Every row belongs to one group in each of 4 separate groupings. Each group adds its own fixed numbers to the row, and there is some noise. The rows also spread widely along 11 directions, which tell nothing about the answers.
In the rows, 128 means zero.
Some rows, each with its group in each grouping after it:
[143  94  97  86 125 135 146 137 127 138 107 148 127 127 140 159 102 105
 123 114 174 120 128 131 128 123  99 123 110 116 178 146 102 143 142 171
 114] -> rol Z_509 P gido
[169 111 109 104 149 117 111 138  69 143 145 171 192  83 108 102 131  74
 207 179  99 157 107 135 104  99 103 110 197 117  79 112 138 146 126 174
 137] -> rol Z_107 N ruv
[138 172 128 121 118 107 155 122 101 126  90 182 139 124 127  82 107 115
 125 155  97 131  86 103 104 124 163 123 135 106  79 111 156 167 143 193
  95] -> baf Z_107 T gido
[113 144 134 126 105 120 134 148  95 127 116 151 122  97 128 133  93 139
  99 112 143 126  99 142 165 128 132 105  71 139  96 160 116 105 149 186
 129] -> lufa Z_509 Y gibo
[129 120  72 156 119 136 108 116 149 145  72 160  94 178 119 139  96  77
 154 117 122  97  91 125 129 130 108 108  88 139 182 116 139 143 171 148
 123] -> Gede Z_450 P ruv
[144 113 141 176 108 160  71 116 114 122 151  95  68 152 115 165 166  91
 165 171 111 101 113  42 130  86 103 120  86 140 186 112 140 125 113 165
 168] -> Gede Z_450 M gibo
[ 93 145  82 216 175 136 154 134 158 111 189 126  13 152 123 148 187 107
  74 152 181  72 178  62 197 154  85 146 103 197 150 184 119 132 150 143
 182] -> baf Z_107 Y gido
[ 71 152 105 151 101 113 123  98 158  95  67 154  60 153 117 113  83 124
  84  68 136 122 113 119 143 176 176 138  56 140 106 149 126 166 170 163
 114] -> lufa Z_450 T ruv
[186 127  73 100 128 133 171 134 109 197 151 147 166  80 128 157 107  96
 141 166 167 123 113 132 161  94 106 123 152 152 129 139 103  98 155 212
 126] -> rol Z_450 S ruv
[149 141  74 125 135 114 157 124 122 154 104 186 128 100 149 140 110  96
 165 138 141 139 152 126 142 120 110 120 140 135 137 116 128 137 151 210
 124] -> rol Z_107 N gibo
[107 134 130 109  83 115  87 123  97 119  97 116 117 128  87 123  79  95
 131 122 106 122  28 124  90 134 165 103  77 119 112 129 120 162 170 157
  96] -> Gede Z_107 M ruv
[118 101  84 114 149 127 131 127 102 116 112 184 135 122 128  98 106  92
 134 140 139 113 106 147 128 130 112 125 120 143 126 160 104 158 136 141
 123] -> baf Z_107 S ruv
[127 130 118 172 146 137 100 129 107 120  94 180 114 147 127 107 128 102
 149 131 103 128 113 136 162 140 133 124  94 136 114 118 136 120 130 161
 169] -> baf Z_450 Y gibo
[110 101 108 135 155 136 107 106 120  92  91 164  94 160 138  94 128 110
 121 129 112 128 132 103 103 147 144 144 104 124 120 132 120 187 127 129
 142] -> baf Z_450 N gibo
[162 140 145 159 136 154 116 125 143 132  32 160 101 227 164 113 120 121
 104 162  95 109  59  73  55  97 158 105  56  71 204  84 174 183 134 153
 119] -> rol Z_509 P gido
[156 149  93 141 176 139 157 111 134 162 117 177 140 146 132  84 137 119
 102 171 116 127 101 122 124 151 158 149 168 130  80 134 129 160 147 165
 143] -> baf Z_450 S ruv
[133  94 153 112 139 148  57 106  98 117  81 132 127 163 112 126 130 111
 143 130 107 154  63 118  75 137 170 133  95  78 129 102 127 167 116 143
 150] -> rol Z_509 Y ruv
[125 179 114 152  77  90 172 200 145 153 145 154 171 103 106 140 103  78
 131 105  97 102 119 168 175 131  71  67 173 151  83 103 222 120 178 185
 117] -> Gede Z_450 P gido
[139 144  97 133 138 134 135 131 125 137 109 173 132 128 141 121 131 112
 147 156 126 133 122 126 124 131 117 124 157 118 123 114 146 153 147 179
 131] -> lufa Z_107 S gido
[151 115  67 147 148 121  86  92 116 153 140 151 121 128  86 139 140  58
 212 155 119 143 121 114 143 142 109 137 178 149 106 111 129 121 157 179
 145] -> baf Z_450 Y ruv
[124  91  95 128 124 130 148 145 137 116 107 140  99 169 150 115 120  84
 102 143 134  83 113  97  92  92  75 110  97 142 190 146 135 181 140 113
 106] -> Gede Z_450 S gibo
[118 124  73 178 181 109 136 129 148 140  98 177 118 187 112  58 107  76
 111 146  91  95  69 128 103 145 111  84 116 160 119 163 154 168 176  98
 124] -> Gede Z_509 P ruv
[136 121  97 122 153 132 116 101 129 150 135 132 123 129 106 122 141 111
 127 154 133 126 111  98  97 147 144 144 169 131 100 129 119 159 156 176
 122] -> baf Z_509 S gibo
[162 164 126 104 163 143 154 130 103 153  82 199 155 155 162  93 130 147
 106 172 107 146  88 134  90 140 172 145 161  83 103 115 146 181 132 171
 129] -> lufa Z_107 Y ruv
[ 97  76 110  93 142 110 155 180 125  94 107 178 167 127 145  97  94  88
  96  98 134 118 122 183 109 124  71  94 124 130 133 165 138 180 134 101
 103] -> rol Z_509 S ruv
[158 118  54  86 132 113 177 183 136 193 158 135 177 133 117 154 108  75
 100 157 172  89  99 154 116 103  58  92 176 157 152 189 128 136 204 151
  65] -> lufa Z_509 P ruv
[152 137 149  92 149 133 120 132  92 155  56 194 189 155 147  87 114 139
 129 143  70 160  64 166  76 145 173 114 148  57  98  81 169 182 127 160
 133] -> Gede Z_509 Y gibo
[124 159 109 150 135 126 113  92 132 142  99 154  83 131 123 137 125 124
 135 126 129 147 121 103 154 164 159 131 118 129 106 118 138 129 165 207
 144] -> lufa Z_509 Y gido
[120 110 133 130 132 119  97 139  99 111 141 133 134 135  95 105 138  82
 136 152 106 119  98 100 104 120 103 113 141 125  94 147 149 157 133 144
 119] -> baf Z_509 T gido
[ 99 108  63 173 129 116  86 124 131 117 120 146  83 126 102 147 115  60
 184 123 139 113 120 125 151 123  70  99 103 176 152 138 124 123 178 155
 134] -> lufa Z_107 S gibo
[151 136 123 112  32 133  77 167 135 191 126  36 130 159  71 242 109  76
 120 134 148  85  36  96  80  84 100  83 101 111 202  90 156 121 207 198
  78] -> Gede Z_509 P gibo

New rows, each followed by its group in each grouping:
[125 150  79 136 140 139 171 138 140 150 146 149  98 121 139 152 134 121
  88 138 176  95 140 120 167 147 113 141 139 154 143 145 114 137 159 191
 136] -> baf Z_107 S gido
[ 80 135 125 158 109 105  99 136 124  84 138 106  93 134  83  92 114  94
  87 137 110 112  60 101  84 135 134 109 103 153  69 168 136 177 168 112
 112] -> lufa Z_107 S ruv
[143 151 136  90  78 116 175 192 105 156 179  89 161 102  98 157 106 105
  57 156 151  91  71 130 131 102 112  97 129 143  96 157 144 124 176 176
  75] -> baf Z_450 M gido
[113 140 163 148 119 132 124 181 107 111 156 149 129 104 130 149 152 137
 102 123 125 132 146 135 170 131 101 114 125 131  92 139 161 122 114 169
 167] -> lufa Z_509 Y gibo
[123 129 101 155 131 135 106 125 135 127  89 163 108 157 122 122 114  95
 129 128 115 107  99 138 135 141 129 125 100 137 139 119 138 143 152 155
 140] -> baf Z_450 S ruv
[137 109 102 145 135 133 120 122 106 119 143 140  96 134 118 125 132  84
 130 159 140 102 112  93 144 111 105 130 107 160 133 155 116 131 139 149
 142] -> baf Z_450 Y ruv
[134 116 145 157 133 158 105 134 116 117 132 150 105 145 137 125 144  98
 145 146 104 109 120 102 143 116 102 121  96 128 162 127 146 144 104 143
 167] -> Gede Z_450 M ruv
[124 167 171 123 102 122 174 128 124 111 139 116  94 116 128 112 133 161
  41 144 135 122 105  43 110 116 178 134  96 110  73 146 142 165 124 184
 113] -> rol Z_509 T gido
[131 116 115 107 114 125 143 119 111 104 122 173 114  92 158 145 125 117
 148 123 143 119 186  83 135 114 105 129 130 132 137 129 137 144 112 203
 119] -> baf Z_509 N gibo
[123 175 126 145  99 110 100 156 111 171 129 141 166 114  80 137 113  87
 161 129  91 123  63 154 140 136 123  93 146 122  82  99 179 127 166 188
 141] -> Gede Z_107 T ruv
[102 134  65 147 160 130 147 128 136 143 150 189 104  91 129 141 124 101
 164 104 157 119 164 168 218 178  96 131 139 175 127 163 114 113 155 178
 174] -> Gede Z_107 M ruv
[118 115  77 137 132 127 127  81 168 113  93 159  77 155 144 127 135 100
 148 119 120 125 164  84 107 150 116 151 150 130 150  99 147 191 144 163
 129] -> Gede Z_450 S gibo
[115 158 129 179 120 153  89  77 141 116  56 151  57 178 123 113 111 136
 120 115 101 123  83  89 141 167 192 143  56 113 136  95 132 152 139 176
 176] -> Gede Z_450 P gido
[131 101  77 158 176 145 120  62 124 104  56 213  79 178 152  52 108 108
 152 141 106 121 111  97 127 148 151 147  78 138 152 144 102 178 124 126
 158] -> Gede Z_450 P ruv
[137 137 163 113  83 123  81 145 105 113  87 135 141 146 118 149 126 105
 144 137  85 141  83 105  74 103 132 104 125  83 127  88 190 163 135 172
 109] -> lufa Z_509 Y ruv
[158 148 101 160 158 100 109 121  83 168  89 201 174 120 107  66  96  67
 216 171  70 148  48 155 140 114 133  81 127 130  80 103 150 115 151 178
 143] -> rol Z_107 T gido
[115 143 105 109 103 104 139 164 124 158 154 114 138 106  92 157 109  96
 102 120 156 117 104 140 142 132 104 103 134 148 102 160 140 121 189 182
  96] -> lufa Z_509 T gido
[161 151  25 143 147 103 159  95 146 191  95 192 115 135 119 119  90  70
 165 153 134 113 122 125 150 141 126 111 140 172 131 127 131 121 205 199
  95] -> baf Z_450 N ruv
[130 177 138 171 109 120 145 132 123 138 121 154 114 112 115 112 116 119
 115 127 115 134 101 111 178 128 152 112  85 139  77 117 152 107 139 195
 155] -> rol Z_450 T gido
[131 128 100 128 126 128 104 141 119 174 150 112 153 112  86 150 122  95
 128 145 142 120  70 146 133 127 114 105 146 149 102 147 125 115 183 176
 128] -> lufa Z_509 S ruv
[123  94 134 142 116 136  69 151 108 118 136 108 129 140  93 139 127  75
 161 128 109 132  81 139 135 113 105  99  95 139 128 127 132 128 135 140
 152] -> rol Z_450 M gibo
[118  97 117 109 136 123 115 134 113 116 108 160 146 143 116  95 108  98
 124 130 112 112  86 135  92 129 112 105 129 113 123 145 137 176 139 123
 121] -> Gede Z_509 P ruv
[141  98 114  99 112 129 115 131 117 134 106 148 126 119 131 160 109  85
 170 123 138 136 122 119 115 111 105 101 116 112 172 111 137 138 137 182
 104] -> rol Z_509 M gido
[ 98 121  90 200 128 130  31 109 136 114 120 114  72 163  57 149 130  56
 176 122 115 104  71 118 144 154 111 113  87 161 137 132 126 126 172 143
 170] -> baf Z_107 P ruv
[125 140 103 168 119 118 139 138 134 133 131 138 114 114 115 131 114  95
 128 123 122 120 116 122 163 122 109 105 103 163 105 130 141 119 153 170
 148] -> rol Z_450 S gibo
[151 118 159  91  85 131  98 141 114 110 103 108 152 154 107 132 115 100
 117 139 102 139  64 101  49 105 145 121 138  72 114  81 161 188 132 154
  97] -> rol Z_450 P gido
[126 160 136 188 136 138 141 205 151 130 131 156 119 172 153 143 165 109
  92 155 105  85 128 127 135 113  78 104 129 126 163 107 204 158 136 147
 154] -> baf Z_107 S gibo
[133 132 134 134 131 141 105 125 103 116  58 180 121 151 147 105 109 118
 132 127 106 132 103 138 130 137 157 124  79 102 130 100 136 158 126 170
 141] -> baf Z_450 N gido
[ 95  80 133 145  96 120  89 164 122  60 116 154 110 145 131 137 122  80
 149 104 118  95 149 108 118 100  52  95  94 132 167 131 168 161 112 125
 119] -> baf Z_509 P gibo
[132  80 130  55  86 136 115 155 103 100 103 133 170 136 124 131 108  92
 111 129 127 118  95 139  59 103 105 130 144  88 139 117 140 194 127 134
  81] -> baf Z_450 S ruv
[144 120  70 137 147 111 149 118 153 147 101 172 117 166 127 112 118  66
 148 146 121 121 123 111 105 123 106 120 137 136 149 126 148 167 160 148
 108] -> rol Z_450 T ruv
[118 149 159 118  73 107 102 150  98 108  94 124 151 114  95 116  93 105
 123 126  88 144  40 135  80 116 154  91 111  93  71  84 169 163 152 173
 111] -> rol Z_107 S gido
[108 172 131 190 124 120 114 150 163 134  70 177  98 165 143 147 128 110
 119 100  98 108 136 138 157 159 128 100  91 118 146  79 207 143 159 185
 148] -> baf Z_509 N gido
[155 115  83 133 127 125 129 138 110 145 149 136 115 124 118 154 138  70
 168 171 144 114 135  95 141  95  72 116 149 157 153 133 135 118 155 174
 123] -> lufa Z_450 Y gido
[178  81  90 110 142 155  97  94  88 141 101 176 140 121 141 132 114  93
 209 156 133 142 124 108 138  95 114 138 123 122 164 110  87 119 110 188
 156] -> rol Z_450 P gibo
[148 119 147 125  83 131 141 143  88 100 144 166 127  60 161 155 129 116
 158 145 137 104 170  83 171  71  74 110 114 139 146 115 154 102  93 221
 138] -> baf Z_509 S gido
[100 125 117 171 153 123 103 101 115 112 105 157  83 145 109  87 125 108
 132 131 103 126  95 101 144 152 136 112  82 144 106 141 137 146 141 142
 161] -> Gede Z_509 Y gido
[118 131  91 136 135 125 145 154 148 110  99 183 109 157 158 134 121 110
 117 122 139 116 155 128 124 135  91 119 139 130 165 133 150 170 146 152
 119] -> lufa Z_107 P gibo
[174 159 184 158 138 164 138 176  91 135 140 178 161 121 166 117 164 140
 131 172  96 120 135 128 182 107 118 123 128 112 118 105 178 116  84 189
 181] -> baf Z_450 M gido
[113  97  74 156 148 116 113  93 125  87  96 187  94 133 145  79 113  86
 177 130 105 132 148 100 125 126 100 125 121 159 123 137 128 163 131 137
 133] -> lufa Z_450 S gibo
[110  88 119 109 134 131  95 144 111  95 127 144 141 147 110 102 140  91
 140 133 116 137 128 123  98 129  98 132 152 118 104 141 130 183 121 114
 127] -> lufa Z_450 T gibo
[126 114 135 152 150 148 108 136 125 114 132 130 104 163 123 113 155 103
 113 144 125 130 119  94 127 130 123 142 107 120 122 129 129 156 118 130
 163] -> rol Z_450 T gido
[166 103  95 114 133 144 111  74  55 139 127 171 119  73 118 107  91 106
 181 172 151 114  89  74 163  87 137 128  81 163 119 174  60  81 122 209
 131] -> baf Z_509 P ruv
